The first 9 rows are patterns. Each new row is the sum of 2 different patterns, raised or lowered, with some noise. Before adding, each is slid sideways (what falls off one end comes back at the other) and multiplied by a number that may be negative. Names go in the order of the patterns.
Known rows, each followed by the names of its patterns:
[-20.0  -0.5   6.8  16.1   8.8   5.7   2.1 -17.9  10.0 -21.1  17.0   4.2
   3.5  15.7  16.6 -14.4 -14.6  19.9  21.1  11.0  14.8 -10.8  -2.5  -6.9
  15.2  16.4  -7.7   2.4  -8.5] : C
[-11.0  17.7  14.0  12.7   4.1  10.0  11.8  15.3  -1.4  19.1 -16.2 -14.4
   3.0 -18.1   7.7 -16.4  15.4  -9.6  10.4  -9.8   5.1  -7.7  -6.8  -2.8
 -13.9   7.1   9.2  -7.9 -18.9] : X
[-20.2  -0.4  11.4  -0.4  -4.9 -20.8   8.5  -0.4 -11.9 -20.1 -11.3  21.3
  -3.8   2.5  -5.7  13.2   7.7 -12.5  21.1  13.9  -7.5 -17.0  19.2 -13.0
  -3.3  -4.2  -8.0  -5.5  20.4] : G
[ 16.3 -20.0  -2.1 -15.2  13.4  12.0  -9.9  19.8 -14.4  19.6 -10.2   5.2
  -2.2 -11.5  -7.1  16.7 -12.0  11.9  -9.8 -18.0 -17.0  -2.5  10.5  -6.9
 -10.6 -19.0  19.8  19.9  -3.2] : H
[ -8.7 -14.4 -16.8  16.3  16.7   6.9 -19.7  -7.1   9.3  16.6  -8.2  14.0
   1.2  16.6 -15.8 -20.8 -10.0   8.3 -13.8   4.5   3.1 -15.6 -15.2  10.9
   0.5 -16.5  19.6   1.2  21.1] : N
[  5.5  -3.3  10.8 -15.3   0.2   1.1  15.3  -2.6 -18.7 -12.0  18.0 -20.5
   4.8 -17.1  19.0 -10.7  -7.2 -18.2  -7.1 -12.5 -11.5 -15.0  -5.7  20.1
  -5.6  13.3  14.6  10.4  -8.4] : Z
[ 11.0 -15.7 -13.0 -19.8   5.8   5.2 -12.5   5.9  13.9  13.4  17.4   7.9
 -21.3  14.0  12.1 -12.7  20.1   7.3  17.7  11.2  -5.9   7.2   7.4 -11.4
  -6.9   4.8   3.6   9.6 -18.3] : D
[  6.9  15.8  20.0   1.5   0.8 -16.6  16.7   2.6  19.4  18.7  14.2  -5.8
   0.3  -3.1   0.5 -18.1 -10.3   5.8  15.4  13.1 -17.4  -8.8  -0.1  19.6
   0.7   1.9 -15.4  19.8  -3.1] : W
[ -5.2   0.5 -18.0 -10.4   2.7 -13.1   4.5   2.4   2.0  15.6 -11.7   8.7
  19.7   9.6  15.6  18.9 -10.7 -19.8  13.5   2.3 -15.1  -2.5 -19.9  13.5
  -8.4  16.2  19.2  10.9  -6.8] : B

New rows. What belongs after each?
[ 3.0 -8.1  1.1 23.2  2.6 13.9  0.3 30.1 27.4 14.9 -7.4 -6.6 21.0 27.1
 16.2 -6.0  3.8 12.9 16.6 -2.5  6.2 13.5  9.2  2.4  6.0 16.5 23.6 -2.5
 17.7] : N W
[ 25.7   0.1  -7.6  29.1  -1.2  23.8  34.5   9.8 -10.7   3.6  10.4   1.3
  16.7 -32.4  -6.8  -2.5  -0.6  36.4  12.9  10.4 -15.0  -9.2  -2.7 -25.1
  17.3 -28.5  16.0  -0.6   5.7] : H B
[-13.3 -15.7 -24.3 -27.8 -12.7 -15.1 -32.0 -22.4 -21.9 -27.9 -20.5 -18.0
 -10.2 -15.6 -19.0 -15.1 -10.5 -10.5 -17.8 -30.8   2.7 -13.8  -9.0 -35.7
 -13.6 -13.6   0.7 -21.2  -7.5] : Z W
[-20.3   0.4   1.5  -6.6  -8.2 -14.9   2.5 -14.9  16.4 -35.8  -8.0   0.0
   7.4  10.9   8.5 -30.5   2.2 -23.2  13.5  19.2   3.6  -4.8 -23.6 -13.5
   2.0  14.4 -14.2 -19.9  -1.0] : C H
[ -7.8   4.2 -17.2 -12.8  -3.2  -3.4  -5.9  22.9  19.6  17.8  10.9   8.0
  37.9   2.2  28.6  16.0   5.6 -15.3  25.2  15.2  -2.6  16.1 -16.8  10.9
   7.7  37.2  34.1   1.3 -11.1] : X B
[-18.4  30.7  31.5  21.9   2.2  22.4  13.2  14.8  12.4  32.1 -20.1 -10.3
  17.3 -27.4  10.3 -27.3  27.0   2.7  25.0 -16.6  -2.1  -8.4  10.8   6.3
 -18.0   0.7  18.4 -13.8 -16.6] : X N
[ 28.0  26.4   5.9  -6.5  19.3  21.0  30.2  -9.1  41.7   4.1  36.3  -7.2
  28.3  17.6  26.8  20.6  17.8  29.8  34.2  16.1 -13.0  13.1  13.3   9.9
  13.1  24.5  15.8  24.1  14.7] : X Z
[-10.8  26.7  -1.7   8.4   2.5   5.3   4.1  18.6   4.8  11.9  16.9  10.7
  20.8  -1.1  24.7   8.1  35.0  27.9  13.0   7.3   4.4  24.8  -1.4  -4.9
   7.7 -15.0  -4.4  31.6  10.1] : G D
[  0.3 -21.2 -19.4 -26.8   3.8  -5.2 -11.4 -33.1 -15.1   1.0   0.5 -27.7
   6.7 -15.6   3.6 -32.4 -17.6 -14.2   2.1 -15.4  -3.5  -6.0 -11.6 -19.0
 -19.1 -11.1 -29.0 -13.8 -20.1] : N Z
[ -4.0  24.6   3.5 -11.8  14.3  -3.7  12.8 -17.2   5.9  17.2   4.8   7.6
  22.9   4.7  17.2   7.0  -5.8  26.1   1.2  34.8  17.6  27.6  11.3  15.8
  28.3  -8.1   0.0  -2.8  -1.9] : G D
[-23.1 -35.6   0.1   0.7  -3.1 -35.5  -5.1 -14.0  11.4 -39.4 -21.6 -23.9
 -22.8 -39.5 -10.5 -12.3  -5.4 -36.5  -8.4 -30.7 -40.5 -14.3  -5.8  -0.7
 -16.2 -20.7  -4.5   6.6  -7.2] : N W
[-12.0  28.3  19.2   3.9 -17.8   2.5  20.1  21.8  -6.1   7.7  10.4   1.0
 -13.3  19.8  18.2  19.8 -15.4  17.8 -14.4  -7.3  -2.9   8.9   5.5  23.5
  -2.0  23.4  24.5   4.5  -5.7] : G W
[  7.2  -9.3  -4.6  -2.8  20.9   0.4   5.7  -6.6  -2.9  23.4  -9.0  10.8
  13.2   1.8  13.9  26.7  -0.3 -17.5  19.4  30.1  -2.3  14.4 -20.8   6.7
   4.8  26.2   5.1 -15.4  -0.5] : C N
[18.0 40.2 27.9 53.4 30.4 34.9 30.2 52.2 33.3 55.1 58.4 53.4 39.5 34.7
 42.5 46.8 53.5 66.2 69.6 47.8 33.2 50.3 34.3 31.7 16.7 21.9 39.5 68.8
 44.0] : D W
[24.5 11.4  6.1 17.1 19.6 16.7  3.3  2.5 14.3 32.9 27.2  6.0 23.6  5.5
 22.8 -3.6 23.7 19.1  2.1 15.9  8.3 26.6 17.7  9.0 13.3 -1.0  2.3 16.4
 11.3] : H W
[-45.6  -2.5 -36.7 -16.8 -41.1 -20.7   0.1 -10.4 -50.1  -0.2 -34.8  -2.9
 -27.8  -4.1 -15.0 -16.5 -11.5  -7.0  -0.8 -23.8 -33.2 -38.9 -27.9 -21.4
 -34.8 -22.6 -26.1 -34.1 -12.7] : H Z
[ -3.5  13.9  10.8   8.7   8.4  31.2  13.2  29.6  18.8  31.5  -8.8   4.5
   9.7   3.6   3.5  -1.9  22.7  13.9  16.8 -10.5   4.9  17.8  -9.3  10.7
 -12.9  28.8   9.2  -2.7 -17.8] : X Z
[-41.3 -16.9 -17.1 -20.0 -39.9 -43.9  -9.6 -34.7   7.2  13.6 -18.2  -4.0
 -35.2  -7.3 -32.9  -9.0  -9.1 -14.9  -1.6 -24.0 -12.5 -16.7 -15.6 -36.7
 -10.4   3.9 -16.2 -23.4 -41.9] : C X
[ 26.4  15.7  33.7  12.5 -12.8  31.1  29.3 -12.1  27.5  26.2  12.8  18.1
 -11.0  21.2  24.7   8.8  -8.9   0.9   8.0  29.9  -4.6  12.9 -17.3   1.6
 -19.0  13.4   3.0   6.2  28.6] : N D
[-22.6  16.6   7.8  10.1 -19.8 -19.4   0.3 -29.4  -6.8 -17.3  -9.7  -8.7
  -3.4   1.9  10.1 -24.7   6.9  -1.2   5.8  13.9  16.9 -13.3 -27.7   7.3
   0.5  -5.7 -20.6 -33.5   3.2] : H B
[ -3.8  15.5  19.6 -10.1  10.1  35.4  11.0 -13.6  25.8  33.7  49.3  21.1
   8.0  10.6  41.6  44.1  22.2  15.7  -3.5  10.5  35.2  -5.6  35.2   3.0
  44.9  -5.2   7.9  -1.1  28.1] : X N
[  2.8  22.2   6.5  20.0  26.7  29.4   2.5   4.7  -0.4  22.5   4.7  -0.5
  24.3  14.7  21.7 -12.3  10.0  17.3  24.4  22.4   5.8   7.1  23.8  10.1
  17.5  20.0  24.9  20.5   5.8] : H W
[  7.0  20.7  15.7  18.9 -24.8  -7.2 -15.2  -4.3 -15.9  11.8   0.1  -4.2
 -15.3  22.0   2.3  -9.0   1.8   5.6  30.5   8.3 -21.5   7.7  10.8  25.6
  -8.5  -2.6   3.8  23.1  19.5] : N Z
[-14.0   5.3  27.0  -0.1  29.3 -19.3  11.3   2.3  10.1  11.8  11.8   0.1
  16.1 -17.4  10.8  -6.4 -11.0   4.7  -3.4  33.0 -12.4  -5.3 -13.7  13.3
  11.2  15.0  31.4 -27.9 -12.6] : C H
[ -4.8 -35.4 -10.5 -28.4 -26.7 -20.6 -15.9 -29.2 -13.4   0.4 -54.1 -31.7
 -44.3  -2.9  -9.5  -6.8 -50.3 -27.1 -33.4   0.4  -7.3 -20.5 -38.4 -15.9
 -48.7 -12.4 -36.9   3.9   8.0] : N W
[ 29.7  14.6  24.4   1.0  11.3   8.3   8.3   7.3  20.7   6.2   8.7   2.5
  13.1  15.6  35.6   1.9  24.2  10.2  37.7   4.9  21.8 -12.5  -3.8   6.2
  -9.4   8.1  -3.8  39.3   1.5] : X Z
[ 12.4   3.8  40.8  -7.5   2.5  40.8  43.6  17.9  19.8 -17.4  23.0   5.2
  38.4  40.4  16.8   4.3   2.6 -11.9   9.2  -4.7  12.0  21.1  28.0  22.3
 -24.1   5.8  -7.1  41.2  11.8] : C W
[-38.6  -6.1 -33.0 -13.8 -26.3 -10.3 -10.5 -52.4 -38.7   3.9 -25.8 -28.5
 -24.9   1.2 -25.8 -17.7 -31.1 -38.4 -14.8 -29.0 -40.7 -24.6   4.4  -9.4
 -12.5  -4.2   0.6 -10.2  -5.6] : G Z
[  7.0 -10.7   7.3  -1.4   6.7 -10.9  22.3 -24.3 -11.9   1.3   5.1  -0.4
 -14.4  17.9   7.5 -11.9  -5.4 -10.0  15.6  -3.9  -7.3   1.4   3.9  -4.9
 -16.0   7.4   0.5   2.0  -1.2] : G B
